The rows are grouped in 4 different ways at once. Each group adds its own fixed numbers to the row, and there is some noise. The rows also spread widely along 11 directions, which tell nothing about the answers.
In the rows, zero is written as 128.
Some rows, each with its group in each grouping after it:
[128 159 121 143 150 130 118 150 158 130 136 126 139 155  89 113 143  99
  92 115 146 119 120 101 119 151 127  91 137 102  96 112 101 121  85 111
  88] => (0) Sekot Q218 X
[114 103 138 106 116 145 150 125  88 128 159 143 102 106 137 148 140 103
 167 122 112 106 115 136 123 117 168  94  74 143 163 136 134 130 174 137
 176] => (0) Sekot Q260 A
[148 162 117 108 119  77 171 137 158 123 120 146 144 135 114  88 138 129
 104 115 107 106 121 124 130 140 109 123  98 125  46 118 100 139 103 155
  95] => (3) molak Q563 U
[115 152 119 131 135 107 118  94 159 134 131 112 153 173 143 127  97 146
  96 103 155 151 139 134  89 112 105 150 106 121  86 157  97 157  96 161
 125] => (1) Bisu Q718 N
[169 161  67 107  73 138 212 161 153 100 103 127 155  95 107  89 129 150
 127  98  91 138 108  77 107 221 142  82 104 111  95 108 103 113 135 132
 154] => (1) tuzaz Q218 X
[104 110 107 111 124 169 152 117  95 136 207 127 141 132 113 151 160 136
 124  90 148 137 132  84 138 137 169 154 103 116 132 131  69 100 126 146
 186] => (3) Bisu Q921 N
[128 164 134 134 118 144  79 122 120 118  68 111 124 105 130 182 108 134
 126 108 152 143 112 139 116 182 157 104 164  99 183 148 189 157 166 113
 160] => (4) tuzaz Q563 A
[ 72 142 138 140 113  81 117 117 172 122 164 111 114 160 138  93  92  84
 108 104 137  84  77 186 102 145 124  55  82 129  69 111 163 171  94 173
 125] => (2) molak Q921 U
[139 141  87  78 162 105 143 131 150 148 126 170 170 140 129 161 165 136
 112  99 105 141 117 126 110 110 119 144 145 185  70 138 140  89  76 120
 119] => (4) molak Q718 X
[112 133 125 124 155 100 137  92 129 140 139  98 174 192 138 119  51 166
 122  97 136 140 158 123 107  89 100 119 108 128  66 148 107 143 109 132
 173] => (2) Bisu Q260 X
[124  99 142 115 111 140 152 115  66 115 141 122 151 128 109 150 120 156
 135 116 115 118 135 118 147 113 143 120 120 124 170 147 128 125 170 101
 215] => (4) Sekot Q218 A
[143 116 163 123 123 117 138 146 116 108 100 141 108 105 133  92  86 120
 155 138 106 102 113 161 121 142 146  70 112 119 137 128 173 182 187 121
 159] => (2) Sekot Q260 A
[117 107 117 128 142 174 160  92  89  98 183  93 115 168 159 169 132 117
 104  81 149 122 143 129 130 135 154 124  96 135 115 102 120 102 130 122
 145] => (2) tuzaz Q260 X
[128 140  96 110 123 129 137 138 122 134 150 130  95 116 105 132 201  84
 114 137 185 143 134  57 123 142 129 143  78  94 142  92   4  91  71 113
  68] => (1) Sekot Q563 N
[104 110  96 118 137 144 151 160 128 158 187 125 163 135  98 125 112 122
 144  90 131 128 124  84 105 139 165  60  98 124  91 127  85 104 105 136
 184] => (0) Sekot Q260 N
[162 155 114 122 146 108 128 169 150 139  84 170 173 121  77  90 126 171
 111 113 104 138 112 100 114 141 119 134 175 119  84 164 128 168 125 132
 152] => (4) molak Q218 X
[147 143 131 103 164 120  90 111 128 147  90 177 125  92 159 187 152 130
 134 125 130 136 133 148 102 110 146 149 145 158 134 155 166 158 145 113
 131] => (4) Bisu Q218 A
[162 162 107 100  91 115 181 136 135  99 102 107 166 145  90  91  98 153
 134 107 115 141 118  77 145 175  98  94 114 104 110 110 107 100 120  99
 145] => (2) Bisu Q563 X
[121 152 121 163  97 144 142 128 153  90 136  80 144 167 105 111  80 137
  89  79 155 122 101 119 127 206 130  59 137  91 122 115 165 137 128 112
 158] => (2) molak Q218 X
[101 114 111 101 111 119 135 116 113 147 173 135 113 122 130 139 162 103
 132 120 145 123 110 120 109 114 130 132  72 137 131 134  73 118 113 163
 149] => (1) Sekot Q563 U
[109 159 123 108 137  91 111 148 174 139 147 155 135 136 120 100 130  87
 103 115 109  90  69 171 108 139 127  77 122 149  64 127 165 164  82 164
 106] => (4) Bisu Q921 U
[160 152  97 103 126 146 145  99 133 104 107 144 142 127 162 184 160 150
  89  78 104 139 124 132 113 161 127 161 140 155 104 133 173 118 108 123
 143] => (4) molak Q921 N
[ 76  99 143 126 123 136 109 111  72 134 200 112 118 153 112 174 138 102
 124 108 153 102  94 153 140 105 151  98 108 133 167 141 143 121 130 133
 181] => (4) Sekot Q563 A
[157 137 163  76 126 102 147 140 135 106  84 183 114 109 127  87 162 111
 147 151  94 111  85 151 148 116 104 136 120 160 155 140 161 147 156 111
 107] => (2) Bisu Q718 U
[109  92 178 115 158 104 143 121  79 119 167 150 107 158 121 108 139 103
 139 154 132  94 143 160 162  57 139 136  78 138 118 118  93 148 142 115
  98] => (2) Bisu Q718 A
[ 77 139 164 170 113  82  86 108 122 121 109  49 138 172 100 115  48 115
 125 142 216 127 161  98 128 137 110  63 103  45 161 109  65 151 121  69
 146] => (2) Sekot Q218 A
[103  80 155 137 156 162 119  82  77 120 168  94 131 172 153 172 105 140
 117  96 168 125 155 137 130  92 139 146 118 122 158 143 120 131 153 120
 201] => (2) Sekot Q260 U
[116 148  98 100 100 114 160 105 161 124 148 102 172 165 148 141  78 136
 107  82 108 129  89 153  98 141 101  55 109 172  92 148 190 122 102 146
 188] => (1) Bisu Q260 U
[ 77 113 153 128 166  88  64 113 132 164 126 136 100 128 151 150 109  90
 149 145 197 115 121 142  97  85 137 100 105 130 145 141 121 169 125 124
 129] => (2) molak Q260 U
[138 156 140 141 161 109  98 116 149 110  89 126 116 136 153 168 126  86
  94 136 148 118 151 128 121 144 143 104 114 109  97  87 130 137  97  85
  52] => (0) molak Q921 N
[134 124 154 139 137 116 138  86  80 121 139 121 130 170 139 127 102 151
 106 131 122 120 158 160 133  73 122 169  89 113 102 155 104 173 154 160
 138] => (1) Bisu Q563 A
[ 98 122 114 132 141 167 124 133 121 144 186 115 157 166 100 163 142 119
 126  95 166 143 135 101 131 135 174 109 126 114 135 125  91  98 109 121
 144] => (0) Bisu Q718 A
[120 138 118 153 171 136  64 152 141 137 128  96 143 147 107 178 118  93
  76 125 201 150 139 104 116 155 149  65 159  91 128  95 114 110  80  77
  91] => (1) Sekot Q563 N
[ 84 147 129 128  45 121 162  72 102  94 189  73  97 143 151 156  97  95
 129  91 166  96  95 140 141 173 134  66  28 109 160 115 136 123 143 148
 156] => (3) Bisu Q563 N

New rows. What belongs after each?
[123 130 108 137 115 182 148 119 105 117 188 115  88 136 117 134 191 105
  98 110 167 135 138  88 132 156 170 168  90  78 149  97  27 122 110 150
 107] => (1) Bisu Q921 A
[138 154 167 141 158 119  98 109 124 106  93 112 115 166 144 139 107 100
  91 140 136 114 141 153 132 113 116 100 134 112 129 122 158 153 123  90
  82] => (0) Sekot Q260 A
[142  90 116 113 156 157 171 110  83 117 168 103 148 162 134 166 137 141
 119 104 139 140 180  93 141 109 148 130 112 132 111  93  78  74 118  82
 159] => (2) Sekot Q260 A
[147 146 128 118 119 153 146 136 154  98 147 159 116 126 144 136 151  93
 108  96  93  89  77 170 128 162 155  78 110 161  98 126 213 144 141 141
 114] => (0) Bisu Q218 U
[189 114 112 103 180 162 141 148 121 133  88 159 162 102 154 179 113 162
 122 119 105 152 162 114 114 125 167 125 164 152 101 129 153 134 157  97
 157] => (1) Bisu Q260 U
[115 118  99  93 149 151 138 156 129 141 167 132 160 142  85 139 171 112
 119 106 147 140 108  74 145 144 140 105 144 132 133  98  85  65  79  90
 152] => (2) Bisu Q921 U
[160 117 165 156 145 162 124  87  87  80  98  95 113 135 181 186 101 127
  89 130 130 124 185 156 132 140 160 138 124  96 143 102 149 155 174  87
 129] => (1) Sekot Q921 A
[140 160 120 134 156 125  79  96 145 119 101 109 125 153 143 184 146 114
  64 110 189 146 153 105 110 141 112 144 148 109 126 122 107 128  72  83
  87] => (4) Sekot Q218 N
[125 152 125  82  84 110 121 107 138 123  95 158  68  67 173 139 144  94
 162 142 141 126  71 138  95 145 121 103  69 155 200 155 169 165 159 144
 133] => (1) Bisu Q260 N
[108 159 164 119 140  97  51 117 155 146 101 155 107 117 141 128 134 108
 111 121 149 117  76 183 101 125 116 134 149 133 153 183 199 195 153 171
 135] => (3) Sekot Q563 U
[112 121 105 166 141 148 157 118 113 117 178  85 146 175 117 131 106 135
  87  98 159 125 170 108 112 139 157 122  92  86  63 106  46 129 111 140
 132] => (1) tuzaz Q218 X
[126 156 133 116 159 107  79 112 169 127  93 115 140 146 146 160 118 108
  95 114 140 144 123 150  98 148 114  94 169 133 114 114 184 127  88  95
 112] => (2) Sekot Q921 A
[116 143  82 112 126 122 108 138 130 159 124  99 185 129  92 178 114 145
 131  95 165 168 140  69 111 162 142  84 150 100 131 118  84  82  85  92
 179] => (4) Sekot Q563 A
[ 64 142 124 124  97  99 116 153 114 136 168  99 124 131  76 111 110  81
 139 129 169 105  70 111 141 163 141  37  98  96 158 116 113 118 130 130
 146] => (3) tuzaz Q563 X
[ 84 116 130  93 120  84 138 159 130 132 156 134 146 129  85 104 133  88
 145 137 118 103  71 129 141 132 123  34 112 146 134 112 154 100 102 104
 151] => (2) molak Q921 A
[144 146 121 141 132 179 111  98 125 104 121 110 119 144 142 156 155 141
  73  97 157 157 144 106 110 163 130 181 142  91 159 132 104 134 120 130
 140] => (1) Sekot Q921 N
[115 122  88 155 147 144 139 126 148 143 165  82 187 175 130 163  66 164
  93  70 143 146 154 127  85 147 161  65 138 122  58 125 135 126  93 141
 182] => (1) molak Q260 A
[131 153 127 112  63 121 177 123 139  83 128 101 153 144 122 101  85 125
 105 109  74 106  73 166 135 183 112  41 106 136 123 123 205 137 139 131
 167] => (1) Bisu Q921 A
[119 127 134  97 134 106 137 124 125 134 153 154  75 123 129  95 182  84
 140 138 145 109 109 125 118 108 119 136  83 135 138 119  83 137 107 138
  95] => (2) Sekot Q260 A
[181 135 113 111 134 172 191 118 113  90 135 142 164 152 120 148 148 152
 101  89  82 131 133 109 153 140 135 140 132 146 102 126 149  92 140  97
 143] => (0) Bisu Q218 X
[105 118 138 115 133 159 117 106  89 128 174 132 138 138 115 170 138 137
 119 105 153 124 106 121 145 113 145 135 137 138 185 166 150 121 165 117
 189] => (3) Bisu Q218 X
[140 141 140 139 103 136 151 148 125  94 138 131  89 128 106  94 140 105
 120 117 135 100  94 141 147 178 154  88 101  97 130  95 145 158 146 139
  99] => (2) molak Q563 A
[144 158 159 118 103  98 145 144 112  80  68 114 131 129 100 125 109  94
 125 153 101 100 105 135 168 158 120  44 118 110 153  94 175 119 148  63
  93] => (0) tuzaz Q563 A
[105 126 135 170 148 181  75 109 104 110 133  84 108 139 144 205 115 109
  89 107 202 142 134 135 119 165 176 100 150  93 188 126 159 141 161  95
 142] => (1) tuzaz Q218 X
[ 89 127 118  83 117 126 132 109 120 136 188 144 120 123 135 159 187  90
 122 100 115 111  80 152 120 133 133 116 111 175 151 141 161  93 113 147
 162] => (3) Sekot Q921 A
[139 156 158 163 102 152 138  84 127  83 129  98  67 158 164  95 105 119
 103 103 158 111 129 163 119 159 140 143  83  81 136 124 132 205 161 166
 106] => (2) Bisu Q260 A
[140 158 133 107 120 112 149 110 132  98 111 145  68  87 186 144 169  76
 117 130 116  97 129 165 116 163 162 122  77 134 104  85 143 149 142 142
  65] => (3) tuzaz Q921 A
[ 87 162 121 147  72 100 114 135 156 121 121  93 105 121 101  82 109 101
 122 135 168 118  97 110 108 190 130  70  89  59 155 115  88 170 116 146
 127] => (1) molak Q921 A
[144 156 139  86 121  90 134  99 129 123  97 157 123 130 134 124 157 121
 126 136 105 122 110 131 122  97  81 154  92 145 127 157 130 129 120 130
 112] => (0) Sekot Q563 N
[107 141 143 151 131 157 106 140 131 102 178 118 103 146 130 142 116  70
  90 100 128  83  68 187 134 174 178  50 125 120 108 101 207 167 125 143
 111] => (4) Bisu Q921 X
[161 123 106  85 131 129 176  99 102 109 132 135 108 122 170 158 166 111
 116 126 117 127 146 111 121 111 118 146  79 156 125 109  95  98 122 107
 108] => (1) Sekot Q260 X
[185 171 103 106  86 142 182 149 149  90  84 111 188 145  88 114 119 158
 105  90  73 142 109  94 143 199 109  84 155 112 113 118 161  88 120  97
 154] => (0) Sekot Q563 A
[122 135 118 124 104 159 153  75 111  96 123  88 134 149 159 162 116 154
 119  77 132 147 151 130 113 163 137 156 113 109 144 128 131 118 146 135
 192] => (2) tuzaz Q921 A
[165 179 129 113  73 104 190 135 140  87  88 113 163 144  74  60 112 162
 106 130 107 126 117  83 164 178  83 109 131  87 136 128 104 128 134  94
 131] => (3) Bisu Q218 A
[166 125 116 114 164 134 165 174 150 115 131 145 157 147 105 110 150 116
 102 110 103 126 133 128 135 156 147  84 156 142  59  78 139  96  94  93
  88] => (2) Sekot Q718 A
[ 83 113 169 184 165 113  64 127 105 140 137  85 142 159 113 131  50 120
 107 132 173 111 164 134 117 112 162  90 125  56 104 129  91 197 130 124
 162] => (4) Sekot Q921 N
[ 82 103 167 139 155 127  82 136  96 144 146 125 121 129 108 134 102 111
 152 142 164 120 128 133 136 104 164 101 124  96 167 133 122 163 158 117
 170] => (2) Bisu Q921 A
[144 120 120 134  99 126 198 161 108 102 162 103 166 163  72  70 106 136
 100 119 103 102 125  98 156 147 125  78  95  89  78 100  67 116 120 126
 151] => (1) Sekot Q563 U
[171 166 141 106 147 108 132 159 132 128  96 171 107 102 103 106 179 101
 120 159 128 118 124 112 154 138 138 140 129 110 116 109 101 144 129 114
  48] => (3) Bisu Q563 A
[105 122 109 125 144 149 141 164 135 142 197 131 180 172  71 101 151 127
 103  91  98 118 104 115 125 131 149  93 144 124  80 130 109 101  84 150
 166] => (0) Sekot Q921 A
[138 160 154 114  73 100 153 120 135  91  79 123  80 110 133  70 119 105
 154 142 137 113 106 119 128 174 107 116  69  86 169 113  98 159 158 121
 108] => (2) Sekot Q718 X
[147 174 103 138  97 114 144 116 170 107 116 106 132 142 147 122  85 125
  95  97 129 128 111 145  98 176 127  79  92 112  69 120 153 157 105 156
 106] => (1) Bisu Q563 N
[ 90 113 134 114 110 126 163 141 125 121 194 116 153 178  78  83 124 119
 126 105 137 108  86 121 153 128 120  91 103 131 125 129  99 110 111 134
 163] => (2) Bisu Q718 U
[145 143 141 118 133 108 144 160 139 109 124 136  92 101 140 114 122  66
 121 146 125  82 100 144 132 166 154  35  99 129 101  82 161 145 137 104
  71] => (3) Sekot Q260 X
[145 180 132 116  74 129 125 100 129 100  65 120  95  82 158 146 119 132
 143 105 141 139 106 129 114 202 137 138 108  92 191 148 167 165 195 145
 151] => (3) tuzaz Q563 X
[124 114 151 122 167 100 119 128 127 147 113 153 149 139 139 115 105 147
 143 122 119 130 160 154 100  92 143 132 124 131  83 144 121 166 143 139
 149] => (2) Sekot Q718 A
[117 144 149 159 162 104  75 113 146 125 120 116 119 167 142 146  97 114
  84 108 174 122 119 164 112 128 127 105 136 117  89 127 173 166 103 131
  99] => (2) molak Q563 N
[144 150 151 101 109  76 159  72 111 115  97 138 138 131 179 139  80 153
 135 121  86 107 143 184 121  96 112 136  77 149  83 162 175 170 176 154
 156] => (3) Bisu Q563 A
[131 124 122 145 151 159 143  98 112 128 169 103 138 195 127 113 130 160
  94  81 152 141 167 112 110 117 123 179 125 105  89 134  66 139 100 157
 153] => (2) Sekot Q260 A
[125 147 127  69 127  38 126 124 137 139 100 159 119 109 132 123 132  85
 137 175 118 116  94 135 125  80  80  85  70 169 112 130 129 126  94 111
  83] => (1) Bisu Q563 N
[134 136 126  91 105  82 149 125 125 122 102 150 114 100 128 110 147 114
 134 154 114 116 120 122 113 116 105 112  84 137 143 138 106 135 134 118
 131] => (1) Sekot Q218 A
[115  84 170 140 199 107 107 103  69 144 144 125 157 165 144 161  94 145
 107 138 126 105 201 144 135  42 151 163 113 111  75 126  71 158 135 115
 158] => (4) Sekot Q921 U
[114 153 153 145 114  96 136 113 129 108 117 107  83 122 164 111  94  89
 130 135 146  90 135 168 112 153 154  72  67 100  99 103 131 190 156 147
  87] => (3) tuzaz Q260 A
[ 85 117 165 167 146 105  73 150 104 144 136  94 152 161  81 115  61 125
 112 145 164 124 128 144 128 101 135  66 146  80 142 145 124 172 142 116
 163] => (1) Sekot Q563 A
[146  94 127 115 133 132 188 122  76 132 136 151 142 127 119 104 129 184
 146 134 100 129 169  98 130  76 137 174  91 122 113 158  57 154 166 150
 186] => (1) molak Q260 A
[120 173 113 110 143 106  66 108 158 143  98 141 115 130 148 181 142 115
 100 102 157 139  91 152  97 136 117 137 154 141 134 155 185 149 100 136
 109] => (4) molak Q563 X
[136 163 125 106  97  89 157 112 122 111 114 127 103 127 109 111 161  97
 124 151 151 109 133  90 148 134 108 124  71  98 136  98  49 128  98  96
  76] => (4) Bisu Q218 A
[154 149 151 129 126 129 117 135 131 110  63 113 139 131 109 114  91 138
 112 146 149 139 127  99 140 146 108 105 152  91 177 141 124 163 154  90
 135] => (1) Bisu Q260 U
[144 147  86 108 105 120 164 137 167 138 120 165 157 109 123 104 142 172
 122  88  91 139 100 132  80 150 129 129 127 151  86 174 151 157 132 184
 181] => (1) molak Q218 A
[ 65 123 165 185 140 124  56 129 132 133 146  64 142 178  92 111  52 114
 101 115 204 128 132 119 117 148 138  68 136  50 144 126 109 172 117 115
 167] => (2) Sekot Q921 N
[161 161 145 118 132 106 135 155 151  88 108 140 118 159 100  80 146  92
  66 134 105  94  81 141 148 147  85  74 147 138  95 109 162 142  78 101
  62] => (4) Sekot Q260 N
[121 171  97  90 132  96 125 112 155 145 107 148 171 154 114 128 157 162
 100  91 113 152 110 130  93 115  83 164 153 158  97 182 134 132  81 152
 157] => (4) tuzaz Q218 A
[107 134 155 114 132 114 116 136 133 123 148 154  87 139 110  92 165  83
 134 142 151 109  89 155 139 118 132 119 105 128 150 128 126 154 124 137
  87] => (2) Bisu Q718 A
